There are 10 hidden switches. A switch that is on adds its own fixed numbers to the row, and there is some noise. The rows also spread widely along 12 directions, which tell nothing about the answers.
In the rows, zero is written as 128.
Some rows, each with its switches (1 for on, 0 for off) after it:
[162 172 190 138 111 210 131 128 152 107 127 149 156 125 111  98 132 181
 143 111 132 118 131 111 156 166 123 142 135  99 123 102  99 122]
0 0 0 0 1 1 0 1 1 0
[ 98  96 169 104 184 147 151 101 115 147  95 144 151 175 100 144  88 142
 165 138 156  77  88  90 158 148 190 131 129  38 131 129  78  71]
0 1 0 1 0 0 1 1 1 1
[125 135 140 137 190 123 166  63 123 128 140 122  97 133 138 142 137 139
 171 160  89 123 117 133 105  82 138 132 132 100 129 141 112 111]
1 1 0 1 0 0 0 1 1 0
[135 144 156 126  99 210 109 120 136 125 112 109 142  75 145 112 164 172
  89  88  86  97 128  59 162 144  89 171 128 146  45 111 169 168]
0 1 0 1 0 1 0 1 0 0
[131 148 161  90 145 150 116  95 137 149 111 143 115 132 178 153 140 182
 116 127 133 131 120 112 133 144  85 126 154 145 140 107 113 126]
0 1 1 1 0 1 0 0 1 0
[116 139 139 117 171  89 175  75 131 112 117 171 106 159 133 165 186 180
 152 112 109 135 147 133 164 134 143 126 105 123 122 161 143 117]
1 1 0 1 1 1 0 1 1 0
[114 118 113 122 146  94 121 138 118 155 130 128 116 138 116 160 140 135
  89 104 165  94 131  86 108 139 110 113 148 178  85 122 152 142]
0 1 0 0 0 1 0 0 1 0
[107 141 127 130 181 108 117 118 137 161 140 156 121 121 161 152 164 151
 132 114 176 149 120 105 185 132 115 110 113 194 119 146 133  88]
1 0 0 1 0 0 1 1 0 0
[136 160 136 117 132 144 119 136 127 162 140 154 148 162 122 122 103 173
 127 131 188 127 120 153 123 151 101 116 146 123 140  94 104 111]
0 1 1 0 0 1 1 1 1 0
[132 172 131 182 114  95 119 109 126 125 142 220 168 108 124 130 150 110
  80 150 134 108 142 106 107 137 101 120 134 108 133 173  93 116]
1 0 0 0 0 1 1 0 1 1
[ 95 117  97 102 129 136  90 130 114 168 124 139 147  91 170 147 131 148
  50  86 125  86 113  59 139 124 100 152 127 193  52 121 172 147]
1 1 1 1 0 1 0 1 1 0
[121  95 176 109 159 120 122  96 109 143 106 143 133 118 142 172 121 131
 159 146 135 128 121  92 183 187 142 136 136  82 125 156  95 115]
0 0 0 1 0 0 1 1 1 0
[116 124  89 109 153  96 158 143 123 131 138 120 135 160  92 145 126 172
 120  86 174  93 109 129 154 134 160 147 108 149 109 135 164 131]
1 0 0 1 0 1 0 0 1 1
[151 151 172 119 138 190 149 145 138 109 131 156 178 150  95 115 107 188
 152 109 177  92 104 107 180 177 168 163 116  84 134 121  99 105]
1 0 0 1 0 1 0 1 1 0
[130 125 132 101 150  92 128  91  98 142 130 174 140 125 178 177 113 135
 112 154 133 130 137 132 117 163 112 132 129 110 155 151 107 131]
1 1 0 1 0 1 0 1 1 0
[157 123 106 140 209  80 208 102 121  93 154  98  42 151  86 189 165 142
 169 112 100 116 140 128  97 102 151 114 143 185 130 119 158 160]
1 1 0 1 1 1 0 0 1 1
[142 137 122 142  91 145 151 110 135 103 147 143 144 133  95 103 126 151
 127 120 118 136 127 153 147 139 152 134 107  99 133 124 121 125]
1 0 0 1 0 1 0 1 1 1
[160 166 143 141 160 114 135 126 111 106 135 194 154  93 140 167 169 156
 119 112 117  97 143  86 163 156 122 157 107 141 132 181 133 138]
0 0 1 1 0 1 0 1 1 1
[128 143 139 212  74 123 135 100 113  82 171 143 154 133  81  69 146 105
 167 169 105 159 148 159 162 158 175 123  96  61 129 173  91  97]
0 1 0 0 0 1 0 0 1 0
[122 149 130 107  87 149 124  86 156 157 119 182 122 164 122 109 121 159
  62 119 143 125 132 150  59 112  85  72 161 112 140  53  89 115]
0 1 0 1 1 1 0 1 1 1
[144 126 122 174  61 108 129 133 112 100 144 179 145 133  46 113 146 115
  89 132 127 100 153 124 102 162 132 126 140  95 103 132 121 161]
0 1 1 1 0 1 1 0 0 0
[167 132 123 142 138 110 119 128 106 139 156 136  94  97 111 173 144 122
  87 128 131 100 147  87  74 143  80 119 175 182  91 103 134 179]
0 1 1 1 0 1 0 1 1 0
[157 137 116 168  87 106 136 109 111 113 156 159 118 111  88 132 148 129
 114 152 116 146 160 154 108 151 101 127 146 119 108 130 128 165]
1 1 1 1 0 0 1 1 0 0
[140 126 143 103 152 146 133 116 131 138 133 144 119 140 143 146  93 134
 129 118 137 130 119 130 108 138 131  97 140 138 172  84  93 106]
0 0 0 0 1 1 0 1 1 1
[129 138 121 159 126 119 132  95 115 132 162 161 129 147 104 104  98  96
 113 158 112 111 134 154  41  97 133  93 143  87 141 101  81 110]
0 1 0 0 1 1 0 1 1 0
[162 151 132 153 110 121 128 108 124 119 152 153 107 106 130 139 167 135
 116 137 115 156 161 141 115 151  82 112 136 159 130 124 134 159]
0 1 0 1 0 1 1 1 0 0
[144 138 105 154 150  92 110 133  98 156 160 138 116 106 124 163 116 104
  89 154 143  97 131 106  60 126  76 127 179 171  98 119 123 165]
1 1 1 0 0 1 1 0 1 0

New rows. What belongs after each?
[134 110 151 154 121 112 168 144 119  70 118 152 135 144  66 155 184 143
 144  86 135 107 156  81 194 199 181 134  98 127 102 171 163 138]
0 1 0 0 0 1 0 0 0 0
[104 109 105 125 169  95 160 107 135 124 143 133  78 166 114 153 141 133
 135 104 119 128 124 122 113  97 157  92 130 189 127 106 142 112]
1 1 1 0 1 1 0 0 1 0
[142 134  99 138 127  87 117 116  71 141 166 126 143 120 140 140  89 115
 124 162 120 129 151 180  84 155 109 144 133 102 124 141 126 157]
0 1 0 0 1 1 0 1 1 0
[135 173 120 141 138 114 151 127 135 129 141 162 135 157 113 120 174 192
 146 113 174 146 145 167 165 143 116 125  99 142 129 146 149 114]
0 1 0 1 0 0 1 1 0 0
[107  90 133 124 177 101 147  89 100 120 130 113 102 137 127 161 133 120
 161 135  89 106 115  97 147 122 174 138 120 116 119 154 126 118]
0 1 1 1 0 1 0 0 1 0
[154 170 130 137 148 175 135 134 110 129 149 117 149 127 133 107 108 170
 163 133 138 128 124 163 150 146 122 158 121 117 135 114 123 126]
0 1 0 1 1 0 1 1 0 1
[121 138 111 183 140 101 141 125 120 141 165 126 124 141  63 116 155 136
 142 137 172 122 129 121 144 133 138 120 135 134  65 139 131 118]
1 1 0 1 0 0 1 1 1 0
[137 158 152 180 102 129 124 118 132 105 150 181 147 138 112 102 148 125
 139 143 136 155 152 137 146 167 137 101 122 118 149 141  89 101]
0 1 0 0 1 1 1 0 1 0
[116 122 147 122 170 129 136  60 117 146 103 127  96  93 168 175 145 127
 108 139  60 107 135  79  97 103  89 131 162 124  79 127 132 145]
1 1 0 0 1 0 0 1 1 1
[112 109 115 111 106 140 138 118 109 143 125 109 144 159 102 110  87 153
 127 119 135 120 125 159 129 151 149 130 125  80 106 100 132 124]
0 1 0 0 1 0 0 1 1 1
[117 114 169 136 131 148 127 114 159 140 104 148 105 127  79 150 180 153
 106  84 141  99 117  39 176 147 125  99 155 151  68 106 122 117]
0 0 1 1 0 1 1 1 1 1
[119 115 157 138 122 161 114 101 132 144 131  77  91 117 131 126 143 128
 136 134 122 149 122 100 141 144 102 104 162 145  90  93 120 128]
0 1 0 0 0 1 0 0 0 0
[170 146 125 118  96 167 159 148 157 100 124 128 119 121 103 130 140 182
 108  85 126 128 145 139 119 142  98 149 134 174 126  95 178 184]
1 0 0 0 0 0 1 0 0 0
[160 130 142 156 136 111 121 124  97 108 147 162 140  96 111 154 121 107
 126 153 103  95 132 101 112 156 129 156 144 104 132 160 102 156]
0 0 1 1 0 1 1 0 1 0
[119 123 137 146 142  96 159 109 112 119 135 157 127 181  58 138 134 143
 153 148 156 103 117 138 134 145 160 126 142  69 122 135  97 113]
1 1 1 1 0 1 1 0 0 0
[128 143 119 140 100 136 124 116 105 145 154  90 151 148 118  98  87 158
 156 164 153 152 118 191 145 164 115 155 139  76 113 123 117 135]
1 1 0 0 0 1 1 0 1 0
[139 121 129 142 114 127 119  95 111 156 147 102 101 118 131 141 110 127
 139 168 128 174 135 158 128 153  92 108 168 125 116 102 106 137]
1 1 1 0 0 0 1 1 1 1
[137 115 142 118 141 157 130 121 133 134 112 134 125  94 130 158 115 131
  91 115 114  85 111  63 114 131 112 146 157 147 106 110 126 153]
1 0 0 1 0 0 1 0 1 1
[157 122 164 122 164 134 160 142 115  94 116 130 136 127 118 174 133 156
 178 110 136 120 129 101 200 200 166 153 113 122 156 164 132 134]
0 0 0 0 0 1 1 0 1 1
[173 131 146 163 140 146 161 140 103  81 145 121 124 116  65 149 133 129
 140 119 108  72 138  82 116 167 156 154 149 114  99 126 124 169]
0 1 0 1 1 1 0 0 1 1
[174 140 126 164 107 138 118 113 100 130 184  62  89  98 113 123 135 129
 156 163 124 173 147 169 125 165  82 128 160 141  97 101 127 174]
0 1 0 1 0 1 0 1 0 0
[149 156 135 132 173 150 114 121 137 153 158 121 111 113 152 131 112 137
 124 144 153 119 111 119  81 101  92 118 160 171 145  97  97 119]
0 0 0 1 0 0 0 0 1 0
[102  92 155 133  66 171 126  85 141 125 123 118 129 151  82  82 119 134
 122 128 111 134 116 119 144 146 160 104 130  65  93  90  99 107]
0 1 0 1 0 1 0 1 1 0
[152 120 142 155 114 170 169 110 133  77 146 125 124 115 111 114 131 133
 161 122  82 148 141 125 149 143 170 137  99 130 135 131 140 131]
1 1 0 0 0 0 0 1 1 0
[118 116  94 134 147 135 130 149  99 139 152  90 134 129  94 124 112 138
 113  92 139  82 114 100 134 134 153 145 121 154  63 106 160 143]
0 1 0 1 1 1 0 1 1 1
[135 136 121 145 122 103 133  83 135 143 144 131  84 120 132 142 149 134
 114 156 121 164 144 147  93 122  80 103 163 155 122 116 120 147]
1 1 0 1 0 0 1 0 1 0
[ 86 105 140 102 176 137 143  96 155 139 105 104  92 144 149 139 155 161
 147  82  96 131 109  94 172  99 144 117 116 173 106 121 156 105]
0 0 0 0 1 1 1 0 1 0
[164 137 119 156 145 132 111 158  92 145 185 104 127 117 117 135  94 120
 155 154 180 146 133 143 124 171 123 119 148 167 131 108 109 126]
0 1 1 0 0 0 0 1 1 0
[170 142 133 165 155 128 137 103 105  97 182 160 114  98 157 134 122 100
 167 170  94 166 146 147 115 130 149 114 107 155 199 144  92 108]
0 1 1 1 0 0 0 1 1 0
[155  96 169 130 113 146 153 127 134  87 126 112  97 131  90 159 157 147
 153 104 132 143 145  88 180 208 156 118 138 153 122 115 133 151]
0 1 0 1 0 1 0 0 1 0
[134 116 135  96 159 147 149 112  93 128 114 123 137 128 151 165  86 146
 141 127  98 109 122 133 132 157 130 161 130  98 136 119 136 151]
1 1 0 0 1 1 1 1 0 1
[165 123 120 107 154 107 157 121 120 123 143 115  93 141 106 169 110 143
 128 126 140 113 125 145  81 135 121 122 154 141 162 101 124 160]
0 0 0 1 0 1 0 0 1 1
[134 127 104 140 188 134 115 114  88 153 173  96 129  96 149 130  76  98
 152 160 104 104  95 125  98  86 143 147 130 131 136 126 103 109]
0 0 1 1 0 0 0 1 1 1
[116 125 134 129 105 162 147 132 140 129 122 143 148 164  71 104 119 158
 108 105 166 101 120 117 125 136 146 121 131 101  92  93 130 114]
1 1 0 0 0 0 0 1 0 0
[137 121 140 139 134 142 131 109 131 116 141 136 101 109 134 138 152 132
 130 111  98 143 143 100 144 146 127 113 127 176 114 114 135 139]
0 1 0 1 1 1 1 1 1 0
[120 144 140 126 127 135 124  91 126 158 133 119 116 156 120 118 131 164
 134 139 151 146 126 155 138 148 106 103 154  99 108  95  96 111]
0 1 0 1 1 1 0 1 1 1
[120 140 150 163 137 114 103 103 139 146 165 152 116 132 127 124 144 120
 154 162 170 179 116 127 175 153 126  86 147 150 146 127  64  77]
1 0 1 1 0 1 1 0 1 0
[170 108 151 142 175 130 135 150  92 124 170  95 100 127 102 173 103 116
 185 145 169 138 127 110 150 193 150 113 154 161 137 110 102 130]
0 1 1 0 0 1 0 1 1 0
[116  86  89 127 125 116 137 115  98 139 159  65 108 140 112 128  78 113
 145 143 128 146 106 160 131 141 156 129 133 130 124 104 129 138]
1 1 0 1 0 1 1 0 1 1
[128 132 123 129 177 105 144 108 113 135 151 121 105 158 121 141 115 139
 159 148 149 125 126 149 105 125 143 114 142 128 140 118 103 112]
0 1 0 1 1 0 0 0 1 0
[142 110 103 147 138 138 114 131  91 138 185  52 106  93 137 123 110 112
 153 137 121 153 123 130 146 148 133 137 126 179  95 113 147 149]
0 1 0 1 0 1 0 1 1 0
[104  78 119 120 130  51 137  64 119 138 129 139  74 133 124 169 163 115
 132 133  95 170 158 145 133 133 134  85 130 130 114 141 132 130]
0 0 0 1 1 0 0 1 1 0
[116  97 110  90 173  98 119 107 108 142 135 171 122 110 180 176 111 109
  99 113 102 108 117  95 104 106 144 121 108 171 162 137 128 117]
0 0 1 1 0 1 0 1 1 0
[107 136 153 135 145  69 156  59 153 131 106 194  98 170 107 154 185 146
 132 138 131 142 137 136 135 122 123  76 133  91 160 153  89  89]
0 0 0 1 0 1 1 0 1 1
[106 148 124 139 118 119 120 112 134 149 125 175 146 134 119 124 168 159
  84 111 157 113 132 107 148 134  98 121 127 139  80 131 138 124]
1 1 0 1 0 1 1 1 0 0
[126 145 124 143  94 114 118 145 115 114 147 187 174 152 106 109 137 145
 108 122 188 126 140 138 158 186 148 119 103 118 145 145 111 106]
0 1 0 1 0 1 0 0 0 0
[129 135 137 144 169 119 158  88 138 127 119  97  76 130  77 141 178 172
 153 115  79  94 126 111 121  83 110 151 162 124  53 126 153 163]
0 0 1 1 1 0 1 0 1 0
[131 135 136 200 119 140 114 116 128 126 183 147 111 130  87  90 128  83
 143 153 128 152 134 121 113 121 144  72 146 148 123  96  74  89]
0 1 1 0 1 1 1 1 1 0
[155 213 131 189 132 125 110 122 138 136 167 169 150  91 130 104 192 167
 116 133 142 131 147 127 144 127  66 141 125 156  92 164 130 133]
0 0 0 1 0 1 1 1 1 0
[116 116 141 125 143 153 146  84 129 132 117 122 107 129 123 136 139 147
 147 133  97 136 113 119 158 120 132 128 133 113 110 112 123 115]
1 1 1 1 0 0 1 1 0 1
[134 104 133 136 158 118 135 131  86 128 147  95 113 127 106 158 118 119
 155 129 128 114 136 115 139 166 144 133 139 127  91 124 137 145]
0 1 0 0 1 1 0 1 0 0
[155 126 114 126 137 105 151 106 101 109 130 168 117 102 130 174 142 114
  80 120  81  86 151 104  67 127 110 134 128 136 132 135 149 175]
0 1 0 1 0 1 0 1 0 1
[121 147 122 164  98 108 134 105 127 120 152 136 121 149 106 103 160 135
 137 139 139 162 147 165 140 141 124  99 118 121 127 136 123 112]
0 1 0 0 0 1 0 0 0 0
[142 148 132 154 114  90 132 103  88 128 163 143 139 149 113 132 120 136
 163 179 156 172 156 203 142 191 116 122 139  67 133 144  94 128]
1 1 0 0 1 1 0 1 0 0
[116 122 123 152 180 111 142 119 101 129 147 108  97 130 108 155 154 120
 156 116 117 119 129 101 155 125 148 112 126 162  95 126 137 112]
0 1 1 0 1 1 0 1 0 1
[147 102 184 118  99 119 158  91 137  88  98 190 127 144 100 159 162 161
 158 121 113 164 166 135 196 214 157 119 118  73 151 153 108 132]
0 0 0 1 1 0 1 1 1 0
[118 156 129 163 132 116  99 104 128 150 161 171 131 119 121 110 149 126
 107 136 134 126 130 117 119 110 110 103 140 138 103 122  90 100]
0 0 1 1 1 1 0 1 1 0
[166 130 151 128 128 133 140 121 112 115 139 157 139 126 100 145 113 135
 136 144 139 115 138 137 110 163 129 137 139  83 151 124 102 140]
0 0 0 1 0 0 0 1 0 0
[117 146 179 134 217  88 145  69 118 134 114 169 107 124 156 193 200 165
 189 150 119 137 125  97 215 146 117 140 128 109 121 195 107  98]
1 0 1 1 0 1 1 1 0 0
[ 94 115 121  96 169  84 147  97 127 145 110 129  90 174 119 166 167 180
 131  95 136 114 125 120 147 122 130 118 136 152  93 123 153 127]
0 1 1 1 1 1 0 0 1 0
[113 102 149  82 217 145 146 101 113 132 112 133 108 129 181 175 116 140
 157 113 104 109 114  89 144 121 161 130 112 151 151 123 129 101]
0 1 0 1 1 0 0 1 0 0
[152 160 152 134 112 167 137  93 151 109 135 122 110 121 122 108 151 172
 131 120  87 135 134 139 119 122 103 138 143 122 122 104 122 149]
0 0 0 1 1 1 0 0 1 0
[156 110 153 144 139 139 168  98 119  88 136 150 116 131  85 144 112 108
 154 138  76 107 129 115 107 128 172 122 128  77 162 127  94 123]
0 0 1 0 0 1 0 1 1 1
[114  92 134 115 213  71 174  84 116 136 127 122  75 180  81 183 118 111
 162 141 137  88 100 112  90  98 173  94 150  96 154 127  91 100]
0 0 0 1 0 1 0 0 1 1
[129 123 136 157 170 101 138  88 114 127 145 158  96 118 127 155 156  98
 132 148 100 121 135 102 101 110 122 101 133 138 130 141 112 120]
0 1 0 1 0 1 1 1 0 0
[105 100  92 100 109 121 122 118 103 156 150  88 120 169 107 107  84 143
 126 124 152 144 120 188 117 139 140 112 129 113 113  74 132 127]
0 1 0 1 1 1 0 1 0 0
[143 132 138 111 193  90 183 103 111 119 124 153 106 181  97 181 114 159
 162 144 150 101 122 147 108 148 146 126 155  90 162 125  99 130]
1 1 0 1 1 1 1 0 1 1
[140 130 142 152 160  97 157 106 137 124 142 166  90 151  84 156 172 133
 133 122 147 120 141 103 112 132 129  86 141 151 125 124 116 122]
0 1 0 1 0 1 1 1 1 0
[147 182 140 118 119 120 122  95 146 151 139 140 112 153 140 122 147 197
 138 144 156 174 140 202 129 148  64 115 156 120 149 108 105 135]
0 0 0 1 1 1 1 0 1 0
[113  96 134  99 154 123  99 117  76 161 126 103 133 114 148 165  97 124
 122 135 132 101 121  97 140 174 120 148 149 111  81 119 125 146]
0 1 0 1 1 1 0 1 0 0
[122 114 140 123 112 168 137 107 155 136 125 123 119 123 124 114 121 144
 124 109 115 145 119 117 140 120 129 118 128 145 116  97 134 121]
1 0 0 0 0 0 1 1 1 0
[121 147 136 174  89 138 122  88 167 118 144 161 104 111 127  97 192 128
  96 122 109 162 150 106 123 110 107  79 128 177 113 121 121 109]
0 1 0 1 0 0 0 0 1 0
[114 106 112 126 188 116 177 111 113 111 135 150 128 149 104 153 118 122
 131 108 113  71 106  89 115  99 193 133 101 124 131 138 134 107]
1 1 0 1 0 1 0 1 1 1
[122 137 123 119 144 100 127  97 155 150 131 141  73 136 144 158 182 152
  88 107 144 141 139 106 101 113  78  77 154 210 113 100 139 132]
0 1 0 1 0 1 0 0 1 0
[126 109 143 154 129 141 113 100 116 126 151 143 119  90 169 138 130  84
 130 152 112 171 139  99 144 152 133  98 124 163 139 128 104 103]
1 1 0 0 0 0 0 1 0 0
[105 127 142 109 195 120 169  82 148 147 122  95  72 176 108 148 172 188
 169 105 138 121 110 121 149  99 130 108 132 140  94 113 143 107]
0 1 0 1 0 1 0 1 1 0
[120 146 144 126 167 124 142  79 123 141 115 113  95 130 142 160 161 163
 141 141 118 129 129 121 143 132  95 133 161 121  92 126 125 134]
1 1 0 1 1 0 0 0 0 1
[119 126 147 149 109 166 108  84 137 148 136  84 101 117 119  97 130 131
 123 148  98 134 112 112 113 114  98 122 166 115  82  92 108 135]
0 1 0 1 0 1 1 0 1 0
[143 125 131 128 115 129 141 106 128 111 130 157 118 119 125 138 146 145
 110 113 100 129 157 123 115 144 123 122 127 141 117 120 140 149]
0 1 0 1 1 0 0 1 1 0
[132 154 118 124 146 139 147 118 142 125 130 162 120 133 155 134 148 157
 113  88 109 135 141 128 128 118 118 105 104 189 150 114 152 121]
0 1 0 0 1 1 1 1 1 1
[109 118 126 127 131 126 126 102 125 129 110 167 128 107 129 143 149 123
  85  99  77  95 138  87 116 101 124 122 121 135  98 128 142 127]
0 0 1 0 1 0 0 1 0 1
[114 141 112 154 118 170  99 117 127 150 169 132 144 101 167  86 101 103
 104 143 128 149 116 126 106 101 118 106 117 167 129  99 110  91]
1 1 0 0 0 0 0 1 0 0
[157 150  87 104 195 146 107 153  87 155 184  57 114  93 215 146  73 148
 155 133 129 143 110 162 117 128  96 166 129 228 151 103 155 158]
0 1 0 1 1 1 1 0 1 0
[160 130 128 122 113 128  98 148 108 147 157 154 144 117 154 141  81 119
 109 157 188 154 138 147 105 192 103 109 153 160 180 103  90 133]
0 1 0 1 0 0 1 0 1 0
